The first 9 rows are patterns. Each new row is the sum of 3 different patterns, raised or lowered, with some noise. Before adding, each is slid sideways (what falls off one end comes back at the other) and multiplied by a number that may be negative. Names go in the order of the patterns.
Known rows, each followed by the names of its patterns:
[-12 -10  13   8  -5   5   3   9  12  14  -7 -10  -9   6  -2  -5   9 -14
 -12  -6   5  11  -2  -5  -7 -12  12 -14   0  13  14  11   6  13] | (4)
[-12 -11   1  -6 -11  11   4  11   0 -11  14  11 -12 -11  -1  -3   4  10
  -4  11  14  -3 -11  -1  -4  14   2 -13  10  12 -11   3  -1   7] | (8)
[ -8  -4  -3  10  -9   1   6   1 -14   4  13   6   8   9   7   0 -10 -11
   6  11  -5   4  14  12  10  -2  15  -2  -5  -1   8   9 -12 -14] | (2)
[  3   4   4 -11   3  -2 -11  11  10  -5   0   6   6   7   3  -9  -5  -1
   8  -6 -13  -2  10  -6   8  -5  10  -4   7  -4  14  10   9  13] | (0)
[  0   5   8  -1  -2  12  -9 -11  12  -8 -10   5  12  11   0 -12  -8  -2
   0   9  -4   6   6  -3   2  -2  -2  12  -2  -6  -3 -12  15  13] | (3)
[-10  -1 -12  -6  -3   0   3   1   3  -2   3 -11 -10  -4  11  -2   8   4
 -11  -3  -6  -5  -5 -14   1   3 -12  12  14  -7   7  -9   3  -3] | (5)
[-14  -1  -3  -2   0   4 -11  14  -9 -14 -12  12 -12  11  -7  11   7   8
   6   8 -14 -12  12  -8  13  -4   5   2 -14  -8 -10  -5  -3  -7] | (7)
[ -1  -7  14  -9 -10  -6  -8   0   2  -1   8  12  14  14  11  11 -10   2
   2   6  11   4  13  11 -14  -2  -1  13  -3  10 -12   6  13   9] | (6)
[ -9  -6   0 -13   7  -6   7   1   5   3  -1 -13   0  12  15  -9 -11  -7
   5 -12  -9 -14  -1  -8 -13  13  12   9   8 -13  -8  12 -11 -13] | (1)

New rows. What belongs after each?
[ 12  -9   1  16  -2 -10  25  36  30  18  -7  41  19   0  -6  18  24  15
  37  20  30  26  -3  19  25  10  40  28  -9  32  30   6  24  30] | (8) (2) (0)
[ -2  -5  -9 -20  -9   5  -5 -19 -13  -5   3  -9 -26  -6  -3 -26 -28  24
  -1  15  -3   1   1  14  -5  -3 -27 -19   2 -20  19 -19   2   5] | (8) (7) (1)
[ 16   8  14  17  14  10  -4   3  -4   2  -7  -8   9   4   0  14   9   2
  -1  -7  -4  -8   0  28  19   7 -10  12 -10  19  14   1   2   5] | (4) (5) (6)
[24 15 28 32 33 16 10 29  4  4 13 12 19 23 25 25 35 32 32 30 28 13 31 28
 26 26 16 36 32  2 20 24 37 22] | (2) (3) (6)
[-38  -1 -30 -38 -36 -36 -31  -7 -17 -22 -32 -13  -9 -10 -39 -17 -32 -13
 -29 -23 -18 -24 -45 -45 -45 -15  -7 -29 -14   3 -25  -7 -11 -27] | (2) (0) (1)
[ -7 -20 -21 -22 -37 -25 -35 -31 -17 -10 -19 -21 -42 -18 -21 -32 -22  -7
 -18 -18 -21 -13 -19 -20 -10 -21 -35 -21 -30 -14 -10 -35 -30 -16] | (4) (8) (5)
[ 18  18  26  27   8  20   8   0  22  14   8  15 -13   9  18  18  12   4
  -6  -4  23   7   9  24   4  15  34 -16   8  26  -3  -6   5  17] | (8) (3) (1)
[ 21  13  13  21  -5   2 -18  11  18   0  19  18  -2   8 -24  -4  18  -2
 -17  15 -15  19  25   4  -5   3   1 -23   3  -6 -18  14 -18 -14] | (8) (3) (6)
[ 1 10 10 11 29 23  7 14  5  8 -5 -4 10  8 20 19 18  7 11 12  4  5 17  5
 15 -2 24 19 25  1 14 -6 23 14] | (4) (7) (6)
[ 20  -6  -3  12  -1  -6   4   9  27  15  -2   0 -17  23  -7   0  18  17
  19  23  16  -3  12  19  13  14  13   7  13  20  30   7   8  10] | (4) (5) (6)
[ 11  22   3  12  -5 -12  11 -13  -1   8  -3   6  20  11  -9  12  14   0
  -5 -16   6  19  17  -8  -6 -13   9  -1   4   4  10   4  17 -13] | (0) (3) (5)
[-26 -32 -20 -25  -3 -10  -9  -6  14 -12 -13  -5 -18 -37  -9   3  15 -27
  -8   0  -6  -8  -8   1   4 -12  -8  13   1  20  -8  -7 -10   7] | (4) (2) (1)
[ -7 -13   8  -4 -16  -5   7   2 -12 -12 -33 -17   7   5   0   2   4  17
  -3  25  26  -2 -10 -28  -8  12  13   5  -2  28  11 -20 -18  -4] | (4) (6) (1)
[  1  -2  -3  23  25  15  20   9  28   0  -1  22  22  22   9  13  23  36
  22  15  16  16  17  23  -2  29  12  19  -8  23  -4  26 -11   0] | (2) (0) (7)
[ 24  19  15   4  18  14  14   4  10   1  24   9  -1   0  27  20  10   6
  12   9  18  18  23  32  -1  -9   5  -1  12  10 -11  23  16  15] | (2) (5) (1)
[ 7 17 11 -7 12  8 13  4  3 15  8 13  6 13  7  6 13 13 -3 16 11 17 -9  4
 23 26 -2 12 -2  7  3  3 -3  9] | (8) (3) (7)
[-11 -11  -2  17  20   2  -8  18  11   1 -15  -2  -7  25   9   2   4  15
   6   0  21  25   3  -2  -5   0   6  15  12   7  14   1   4   3] | (4) (8) (5)
[ -7   3  -4  -4 -19  -9  -3 -27 -35  -7  -6 -15  -9   8 -15 -23 -22  -4
 -20 -24 -21  -2 -11  -4  -6  -6  10 -27 -15 -24 -34  -3 -28 -36] | (8) (5) (1)
[ -6  -5  20  16   5   8   4 -12   4   2 -13   8  23   4 -20   4  -8  -4
 -15  -1   3   9 -13  -1   8  -8 -14 -21 -11  -5 -15   7   8  10] | (2) (0) (7)
[ -3 -30  -6  -5 -15  10  18 -27 -27  -7 -10 -21 -30 -16   2   5   5 -13
   4 -10  -8 -26   9  16  -4   5  -6   1  -4 -18  19  -3   3   9] | (4) (2) (0)
[-38 -11  -5 -14 -21  -3 -14 -24 -13 -22 -36  15  11   0 -29  -9  -9   2
   8  -3  -8 -16  -9 -19   1  10   9 -11   9 -15 -16 -22 -23 -15] | (4) (3) (6)
[-15  -9  -1  -1 -13 -12  -6  -3   2 -23 -26 -13  -2  -9 -16  -2 -10 -12
 -11  -8  -4 -18 -15 -21 -11 -13 -23 -13  -2  -5  -9 -10  -7 -19] | (4) (8) (0)
[  3 -15 -15 -21   5 -26  -4 -16 -15 -26 -12  14  -4   9  11  -7  -7  -5
 -22 -10 -11 -22 -13 -15  -2 -11   3   1  -5 -11 -14 -13  -9 -12] | (2) (6) (1)
[  7  11   8 -16  -1  -4   0  -5   5  -5   3   5   8  -2  -6  14 -19 -19
 -11 -10  -5  -3   4   4  11  19  -1  13  12 -16  -7 -12   1  13] | (3) (5) (6)
[30 18  0 19 46 51 24 45 34 34 32 35 30 18 31 17 11 33 27  7 24 40 42 36
 25 31 21 27  7 16 13 25  8 37] | (2) (0) (1)
[  4   3  -1  -8 -10 -13 -14  12  -3 -15   2  -9  -4  -8 -14  -2 -20  -4
 -11  -6  -9   2  -9  -5   5  -4  16  11  -9 -27   1 -12  -9   8] | (8) (2) (5)
[-19 -11  -4  -3 -27  19  17   1   8 -11 -15  -9 -13 -19  -8 -19   5 -11
   0 -15 -11   2   4 -14 -21 -17  -8   6  13 -12 -13   8  -8 -29] | (8) (7) (1)
[ -5 -17   3   0 -13   5  13 -23  17   2 -14   5  -9 -11  12  -5   7  -4
  -1  -4   7 -12 -13  12   0  12 -10 -14  -3  11 -12  -6   8 -12] | (8) (5) (7)
[  1  27  23 -17  -2  27  10  -8   1   5  15  23   3  34   9  -5  12   5
  32  -3  -9  -3 -11  -4  29   8  27   1  11   5   6  -4  -6   6] | (4) (8) (2)
[ -8  -9 -26 -18  -3 -12 -11   4 -11 -21  -8  -1 -13  11   1  14   5   7
   4 -11 -22 -24  -4   1   7 -13   3   5  -7 -10  -5 -18 -17 -13] | (2) (0) (7)
[18 13 27 31 16 20 23 14  3 14  6 19 18 20 30 24 -7  4 18 34 12 18  4 17
 26 23  7 11 30  7 -4 12  7 12] | (2) (0) (6)
[ -4   0   5   5   9  -8   9 -25  18  -2 -20 -19  13  28  -1  19  10  -1
  16   1 -13   9   9  -6  -7 -14 -19  14  11  -2   3   4 -14  -2] | (8) (7) (6)
[  9   0  -5   4  21  12  -4   9  13   4  10   7   1   3  -7  13   8   0
  23  -1  -5  11   8   5   0   6  -3 -13  22 -10   4  16  23  20] | (4) (3) (1)
[ 25  -1  -6  24   1   7  16  -7   6  19   1 -11   5  17   4  13  -3  21
  31  10  -9   7   5  32   0 -15  16  20  -9   7 -10  15  -4  -7] | (8) (3) (1)
[ 10  18   1   8   4  -8  -7   9   2   8  -3  -7  -2   4   8  15  -5   0
   2  -3   5 -11   5   8   8   5  -6   9  -9  -8  18  13   8  12] | (4) (5) (6)
[-22  10   8 -27  12   8  -9 -12 -24   2 -17 -20   8 -10  -2  -9  -7  18
  11  -9 -12  -5 -11  -9   0   4  11  15  -6 -23  -9 -14   2  -6] | (8) (2) (5)
[-22   4  -4 -19 -20  -4 -15  -9 -15  -2 -13 -13 -20 -12 -16 -21 -19 -12
  -4   3  -4  -5  -4 -14 -23   1   2 -15 -18 -12  -4   0  -1  -3] | (4) (8) (0)
[ -9   0  -2  -3   9  -5  14  18   8  -8  -6   5   7 -10 -11   4  -1   0
   5  -2  18  17  -1 -14  -1   1   5  -4   4  10  16 -11   4 -12] | (4) (8) (0)
[ -1  -6 -32 -15 -18 -11  -9   6  -7 -12  -3  -1  -2 -25  -8 -11 -16  -8
  -8 -11   2   4  -6  -7   0  -2   3   4 -32   1   5  -8  -6  -2] | (8) (7) (6)
[ 11   6   5   0  -1  -4  17  -7   4  22 -11 -15  -5  12   9 -11  -6 -10
 -16   8 -17   4  19  20  14  14  19 -18  -7  15   7  12   4   7] | (4) (7) (6)
[ 15  10 -23  13 -15  24  -7 -18 -17   0   0  -2  15  -5  16 -10   7  -1
   3   5  -3   6   2   0   1  25  -3   8  -1  -9  -4   9 -21  17] | (2) (7) (6)
[-17  -5   6  14   4   3 -11  -5  -2   3   5  -3  -2  -1  -9  -4  -5   1
  11   3 -12  -2 -10   6  10   2   6   6  -3   0   8  -6  -4   6] | (0) (3) (5)
[ -7 -20  12   3  -5  -8   1  -3   4 -10 -17  -5  14  14  18   3  -2   8
  -2  18  13  12   0 -19   4  -3   5   5  -4  13   4 -17 -24  -5] | (4) (2) (0)
[-16 -27   7  21 -10 -13 -16   4 -20  -4  -1  -2 -11  16  -7  19   4  -4
  29   6 -14 -10 -24   9   8  -7   8  20   2  -8   3  -6  -9  19] | (8) (0) (3)
[  6  -1 -13   4 -16 -26   8  -4 -19   5  10  10   0 -13 -17 -14  -8  16
  -9  -8  -6   6 -11  10 -10   7 -12   1  -4  -4  19  19  13   8] | (0) (3) (6)
[18 24 14 14 23 27 23 23 24 16 23  1 10 27 26 -2 29 17 22 11 10 18 11  7
 19 24  9 16 -5  6  8 15 25 19] | (2) (0) (7)
[-16 -25  13  -2  12   0  11  -1   7  -2  -3 -26 -27   5 -14  11  -2   9
  -6 -17 -16 -18 -14  -1  -7 -20 -13  -5  -9   7   1 -19   6  -9] | (5) (7) (6)
[ -6  -3 -16 -10 -18 -20  -5  13 -22 -12 -12 -11   9 -17 -12   0 -19  -6
 -17  10   3 -20  -1   4 -14 -13 -11   5  -2 -29 -23  -7  -7  -3] | (8) (5) (1)
[  5   9  10 -11   0   9  -2 -11   5   8  13   3  20  19   8  14   8 -12
   2  -2  -3  20 -12   3  26  17   5  10 -10  -4   4  -8 -22  -6] | (8) (2) (7)
[ 13  -2   4  -1   8   9   2   2  10 -11   9  -1 -15   7   2  -4  -1 -10
   6  11  -3  10  -1 -11   9 -11  -9  -1   2 -10   3   1  -2   3] | (0) (3) (5)
[ 3 13 14  7 18 14 15  0 26 34 23  6 19 20 25 19 28 17 15  8 11 10 12 27
  9 14 24  7 10 19  8 11 32 20] | (4) (2) (0)
[-13 -12 -34  -6 -22  -2 -12 -26 -29 -13 -20 -14 -16 -18 -12  -1  -7 -34
 -12   6 -22 -25 -31 -12  -4  -7  -2  -4 -14  -5 -30 -19 -10 -18] | (3) (7) (1)
[ -8  14   9  -1  21  15 -12   1   6   2   8   2   0   0   9  20  -8  -9
  -3  14  -6   3   0  -1  -9   1   6  24  10  -1  10  -8   8   2] | (4) (0) (5)
[ 11   5  -6   8 -15 -26  -6 -27   8  -5  -1   3  -2 -12  -5 -25   0  -3
 -20   1  -9  -4  -5  -6 -18  17  -1 -21  -8   9 -15  13  -1  17] | (2) (5) (7)
[ 15   6   9   1  16   3   8   5   3   0 -10 -18  -9  -8   2  10  -2  14
  22  11  12   0   5  -7  11   2   0   2   2  -7  12   1   1 -14] | (0) (6) (1)
[-24 -17 -13  -8  -8  -7   6 -23 -20   8  -1 -21 -19 -14 -10   5   0 -23
 -13   1 -13 -34  -6 -10   7 -11 -37  12  18 -12   7 -18 -18 -13] | (8) (2) (3)
[ 5  9  0 20 24 13 21  8 12 29  3 -9  4  5  8  4 23  7 15  8 14 10  7  5
 16 24 21 -6 10  9 10 -2  3 -1] | (2) (3) (1)
[21 -2 11 13  9  7  1 16 -4 15 14 17 -1  3 13  6 13 37 11 10 -7 17  5 14
  6 -8 -9 11 20  7 22 18 17 11] | (4) (5) (6)
[10 22 14  2 21 10 -3  6  4  4  5 24 -4 29 26  3 -8  7 17 26 22  6 26 21
  5 13  8 14  1 -7  0 -2 -8 23] | (8) (2) (6)
[-13 -11 -16 -24 -10 -12 -19 -18  -1   1 -11 -21 -20  16  20   2 -12  -6
 -19  -1 -21  -7 -15   9 -20 -34 -18 -20 -15  -7 -21   1   0 -13] | (2) (0) (3)
[  1   9 -27  -5  -5 -18   5  -8  14  21  19   2  12 -11  -1  -4   1  16
  -1 -19 -13  11  22  -6 -15  -7   6   8 -28  22  17  30  11   2] | (4) (0) (1)
[ 5 12 -1  4  8  1 -1  4  9  8  2 11  4 -7 -7 13 14 -2  6  6 -3 21 -1  9
  8 14 19  7  6  4 -3 18  6  8] | (4) (0) (5)
[ -7 -30 -18  -1   2   4  -7  -1 -20 -12 -15 -16  -5   4  -4  -8 -31 -25
   4   2 -20   3 -16  -9  -8   8 -15 -28  10 -20 -34 -15 -13  -4] | (8) (3) (6)
[10  4 12  6  0  3  1 10  7 14 14 24 22 19 11 15  8 22  8 13  4 16  9 12
  6 -5 15 13  0 15 -2 11 17 13] | (4) (0) (6)
[ -7  -9   2  -4   4   0  13  17   0   4 -10  -8  16   2  -8   4   2   8
   1   9   1   3  -9  12 -10   7   4  -8 -12  12   9   9   5  -5] | (4) (2) (0)
[-17  -2 -15   3 -23  11 -12  16   3   3  -2  -2  15  16 -20 -14 -16 -11
 -10  -4 -25   0  -2 -11   6  10  -8  -3 -12  -6   5 -23 -16   2] | (0) (5) (1)
